The rows come from 4 hidden closed curves, with some noise, and rows from the same curve form a group. Each curve winds through 8 dimensions. The rows are also pushed far along 5 directions, which tell nothing about the answers.
In the rows, 128 means zero.
Some rows, each with its group after it:
[118 167 145 144 109 123 206 124 107 111 127 147  69  98 120  97 133  84]
vosef
[120  97 130 146 152 137 174 134 132 106 116 163 115 107 144 105 148  75]
lif
[213 179 126 139 135 123 101 101 158 105 109 117  80 119  94 150 145 125]
lif
[ 97 143  99 136 104  94 111 130 111 151 151 127 183 151 113 144 119 137]
vosef
[ 31 132 143 161 118 140 162 187  98 140 154 109 126 158 109 112 138 111]
lolaf
[110 106 173 121 116 121 145 167 153 162 142 157 136 154 113 117 150 164]
lolaf
[140 138 103 116 126 114 127 101 131 100 113 138 109 122 130 164 121 125]
lif
[120 129 131 154 155 168 147 113 162 107  63 144 124 169 178 120 125  92]
vosef
[143 227 129 141  81  94 165 118  84 101 141 127  52 104  71 112 135 112]
Ziri
[138 107 163 150 164 132 147 119 185 140  66 131 141 202 161  89 131 135]
Ziri
[ 61 166  71 126  94 144 122 125  71 131 130 127 179 162 179 151  67 105]
vosef
[125 146  96 112 109 132  99 116 111 140 119 139 142 136 156 171  99 133]
lif
[143  58 149 130 152 143 147 127 178 135  92 173  78 109 147 145 157 119]
lolaf
[167 133  93  94 104 110 111  97 117 114 126 169  90  57 124 198 131 125]
lif
[ 70 128 106 158 116 151 160 134 116 127  93 126 109 177 171 135  95  94]
lolaf
[151 173 137 116 118 148 141  81 114  76  87 115  79 145 144 131 104 112]
lolaf
[162 166 122 171 127 124  99 142 123 121 190  95  97 127  59 120 154 120]
lif
[ 78 109  99 121 114 148 185 103  61  78  98 151 141 101 189 153  89  93]
Ziri
[124 162 143 121  77  94 121 157 102 166 181 151 132  95  69 146 150 151]
vosef
[134 182  76 117  94 123 136  91  79 101 132 151 109  76 140 155 103  97]
vosef
[107  90 136 152 128 161 161 144 138 128  96 142 104 153 161 129 121 104]
Ziri
[ 72 140 153 141 124 134 170 142 132 126  87 140 117 188 149 112 126 121]
Ziri
[ 53  92 111 109 101 117 126 150  99 172 139 150 169 157 159 169 100 148]
lif
[ 71  74 102  73 107 110 108 146 114 169 154 137 175 134 168 145  92 153]
Ziri
[180 146 109 118 142 135 118  62 147  80  96 131 134 100 131 137 125  96]
vosef
[ 93  84 153 131 135 125 172 155 126 128 155 171  78  71 114 151 168 129]
vosef
[196 117 145  93 156 142 120  64 145  87  83 173 114  74 155 130 151 132]
Ziri
[102 121 147 169 121 169 150 215 130 159 168 121 127 145 121 101 136 104]
lolaf
[128 110 118 127 102 141 101 173 136 149 184 109 122  93  90 141 134 139]
lif
[ 59 110 107 130 111 152 120 152 118 145 147 145 180 138 144 145 122 112]
vosef
[102 131 112 138 131 114 171 144 114 133 121 179 125 105 148 146 138 103]
lolaf
[ 95 188 124 121  89 113 131 139  86 145 135 101 170 196 147 112  72 148]
lolaf
[193  94 151 148 175 143 156 136 197 112 115 158  77 105 126  92 175 104]
lolaf
[115 105 177 144 170 149 101 151 161 134 136  83 129 173 101  94 159 143]
lolaf
[184  85 151 152 158 133 130 111 206 106 118 140 108 103  78 108 187 107]
vosef
[139  87 156 107 157 136  76 132 168 129 140 118 178 133 105 131 163 173]
vosef
[ 85 150  93  93 100 144 150 110 102  97 103 136 127 130 177 136  82 101]
Ziri
[173 129 105 150 130 134 154  86 133  85 100 135  72 108 132 145 123 103]
Ziri
[136 228 110 136 105 133 115  96  81 111 126  99 120 147 122 108  98 114]
lif
[188  99 148 103 151 121 137 119 185 120 110 160 117  92 124  92 161 128]
lif
[ 56  66 115 140 121 127 208 137 126 104 112 181  93 133 158 118 135  80]
lif
[104 175 135 169 130 167 173 158 143 108  88 124  90 148 129  93 137  69]
Ziri
[ 95  98 127 130 121 114 124 184 127 172 173 162  96  74  91 145 170 119]
Ziri
[100 120 124 168 117 140 118 152  96 143 173 122 150 159 120 116 125 143]
Ziri
[131 121 132 100  89 118 166 110 115 118  92 186 107  85 137 154 132 120]
vosef
[158 173  97  99  83  92 126 128 104 111 163 109 115  81  90 134 110 142]
lif
[ 67 143  94 104 128 127 100 131  68 139 141 130 196 126 167 171  98 134]
lolaf
[210 144 146 128 143 151  83 135 149 132 156 101 126 132 118 127 127 151]
lolaf
[ 84 153 116 171  96 139 127 194 107 152 174 105 175 140  93 134 126 127]
lolaf
[104 147 117  89  94  96 110 107  79 153 135 148 183 127 148 170 101 156]
vosef
[139 159 101  95 103  98 158  79 100 102 115 181  90  46 121 139 137 111]
lif
[157  89 146 132 171 164 141 100 193  99  61 176 104 118 157 129 162  99]
vosef
[148 155 134 159 175 144 136 100 178  88  56 101  87 196 144 102 133 100]
Ziri
[162 211 103 139 116 123  61 117 111 130 143  72 142 183 110 155  94 148]
lif
[103 143 120 143 122 140 176 152 134 120 101  99 118 154 149  83  99  86]
Ziri
[116 100 114 167 132 112 137 157 156 156 132 149 128 135 109 130 156 122]
vosef
[119 145  98 120  96 101 141 122  72 126 158 125 108  38  97 137 129 106]
lolaf
[ 82  85 126 131 121 104 128 180 133 165 184 130 181 165 124 140 125 163]
lolaf
[135 129  87 125 115 106 173 106  93 100 137 163 105  77 144 114 117  79]
lif
[135  98 151 129 164 151 163 129 190 115  61 116 112 164 166  80 125 100]
Ziri
[146 127 124 135 147 152 131  93 158  93  86 138 139 126 144 125 135  90]
vosef
[145  86 169 135 142 147 167 119 176 118  78 170  73 147 149 104 150 121]
Ziri
[136 153 116 102 132 111 113  84 105 136 102 156 126 132 170 163 106 134]
lolaf
[ 92  72 131 122 118 152 175 179 155 135  90 169 124 140 175 137 120 101]
lif

New rows. What belongs after each?
[171 124 103  86 120  74  55  81 131 141 163 140 173  97  89 177 140 174]
vosef
[123 132  87  89 105  99 115  69 101 125  93 140 152  98 159 151  93 131]
lolaf
[142 169  86 167 115  92 165 122  88 115 147 130  61  97 101 105 133  86]
Ziri
[ 80  89 152 101 113 128 142 158 112 167 157 171 160  86 139 137 136 137]
vosef
[ 76  88 148 129 167 154 161 125 134 110  85 141 123 164 189 142 120 127]
vosef
[ 66  84 131 130 114 127 200 140 115 110 117 177 103 141 156 124 130  95]
lif
[ 95 113 122 125 111 127 172 113 140 108  83 183 134 114 135 143 144  94]
vosef
[156 129 136 181 134 158 155 147 163 113  79 113  85 166 125 114 136 104]
vosef
[147  86 144 106 110 135 148 122 145  95 116 173  71  71 102 165 168 139]
vosef
[ 77 116 125 138  94 112 132 164 135 159 163 159 163 125  81 142 159 129]
vosef
[ 54  81  83 110  84 108 149 126 102 143 123 167 151  81 143 160 118 119]
lolaf
[122 101 103 104 126  95 103 123  96 151 173 153 166  80 125 132 136 148]
Ziri
[149 166 121 133 115 130 131 157 139 120 117  90 130 162 127 120 105 124]
lif
[181 123 113 108 149 136 128  56 157  75  80 142 131  95 144 139 130  93]
vosef
[127 102 178 113 132 145  90 157 166 158 167 106 141 128  76  98 163 179]
lif
[ 71  85 114 158 153 116 119 157 126 153 149 129 152 169 135 118 142 132]
Ziri
[141 168 132 150 125 131 152 119 165 105  93  84 115 191 127 106  99 118]
Ziri
[ 67 144 147 167 109 134 163 186  98 135 180 108  87 110  67 100 156 104]
lolaf
[185 125 146  92 146  96  79 106 167 136 119 148 140 103 102 162 163 174]
lif
[ 91  36 122 110 150 139 139 123 171 119 102 135 134 139 157 141 129 136]
lif
[177 135 158 130 116 136  83 135 153 121 160 103  97 137  62 140 156 174]
vosef
[144  45 135  96 171 120 130 103 182 138  74 166 114 135 178 123 137 132]
Ziri
[113 120  90 101 103 153 145 124  91 110 119 143 148 129 195 171  70 113]
lolaf
[118 151 167 143 150 142 119 116 145 114 114 100 132 207 117  93 134 144]
lif
[128 144 110  95 136 106 106 100 120 126  88 137 170 145 166 171 101 149]
lif
[174 136 142 106 144 109  99 111 151 130 100 140 129 119 124 168 144 154]
lif
[ 75  69 140 122  95 133 106 200 138 188 194 164 161  80  88 183 160 156]
Ziri
[200 146 133 138 125 153 140 121 140  96 119 127  84 110 130 136 122 110]
lolaf
[101 136 180 168 134 147 206 160 142 134 115 143  92 130 120  76 154  86]
vosef
[158 215 114 149 109 116 162 142  90 105 126 100 124 130 120  91 104  88]
lif
[234 185 148 160 127 155 121 117 161  93 123  93  76 134  95 119 133 121]
lolaf
[103 141 101 131 101 135 197 142 117 107 113 141 110  79 140 109 115  72]
Ziri
[122 191 134 115 131 128  84 125  94 144 121 111 162 154 136 142 111 141]
Ziri
[124 198  93 116  85 125 129 130  86 112 154 130  99  78 103 139 118 101]
Ziri
[103 130 126 187 125 153 159 144 107 122 134 122 124 168 133  97 126 107]
Ziri
[ 49 146 125 116  97 128 147 134  72 121 154 137 144 150 137 131 110 126]
lif
[ 22  68 114 138 134 114 144 188 100 168 146 148 183 144 158 156 122 148]
vosef
[189 145 125 106 133 129  76 105 148 134 120  99 151 186 153 119  89 151]
lif
[ 84 125 129 138 114 113 159 165 130 143 116 163 131 116 114 142 150 118]
lif
[200 198 104 151  99 100  95 150  97 146 177  79 111 115  75 105 122 157]
vosef
[124  91 146 106 142 122  98 130 151 154 103 148 158 152 151 172 133 162]
lif
[126  69  98 110 134  95  72 130 148 172 152 157 178 127 131 175 135 173]
vosef
[113  47 142 122 162 153 133  98 199 118  56 168  99 142 167 142 154 123]
lolaf
[164 106 156 135 165 111  66 130 177 176 153 127 162 135  92 114 174 171]
lif
[161 174 169 131 139 122  72 117 119 137 154  63 145 170  80 116 128 177]
lif
[ 97 178 112 166 105 120 112 171 118 143 167  93 129 179  83 136 126 132]
lif
[121 121  98 165 103  96 152 162 126 151 159 160 104  87  83 141 161 114]
vosef
[118 170 108 160 101 125 104 145 114 136 189  92 160 140  71 114 129 111]
vosef
[170 176 133 110 143 117 132  46 123  65  84 120  95 150 136 116 118 129]
lif
[136 182 113 118  93  96 103 131  85 146 151 119 136 121 108 170 110 148]
lif
[181 125 154 156 142 138 131 106 151 119 111 143  87 145 121 103 152 137]
Ziri
[153 161  92 140  94 133 148 135 103 100 142 100  76  76 105 134 110  94]
lif
[159  92 125  69 138 115  61 122 162 152 161 119 178 102 121 139 127 179]
Ziri
[116 148  83  98 129 115  86  78  98 145 104 122 188 171 194 142  68 143]
lif
[138 108 106 137 129 116 185 120 120 103 128 173  91  71 136 103 146  72]
lif
[148 170 142 131  97 112 161 155  97 114 156 140 100  95  93 129 138 107]
lif
[109 126 102 135 102 165 180 149 115 104 100 129  94  97 157 127 104  75]
lif
[126  86 116 107 156 142 148  61 171  92  27 163 102 141 198 123 118 104]
lolaf
[ 74  56 102 125 107 147 148 156 133 135  98 164 136 138 174 167 116 120]
vosef
[148 126 161 112 161 138 125  77 135 100  72 109 126 152 146 124 123 139]
lif
[100 140 101 156 121 140 138 176 111 145 165 121 164 174 153 123  97 118]
lolaf
[133  95 144 163 186 147  94 126 170 135 114  79 154 188 132 100 138 133]
lif
[156 148 121 117 134 141  56 111 112 136 112  83 174 187 150 167  85 165]
vosef
[105 141 116 115  91 105 114 174 125 153 181 100 157 135  91 122 116 161]
lif
[114  90 141 165 154 121 131 166 163 168 133 136 107 163 118  94 158 123]
Ziri
[111 124  84  79  71 115 154  99  83 110 113 154 131 114 173 141  73 127]
vosef
[150 148 134 158 148 162  95 116 137 131 100  73 141 223 163 120  89 139]
Ziri
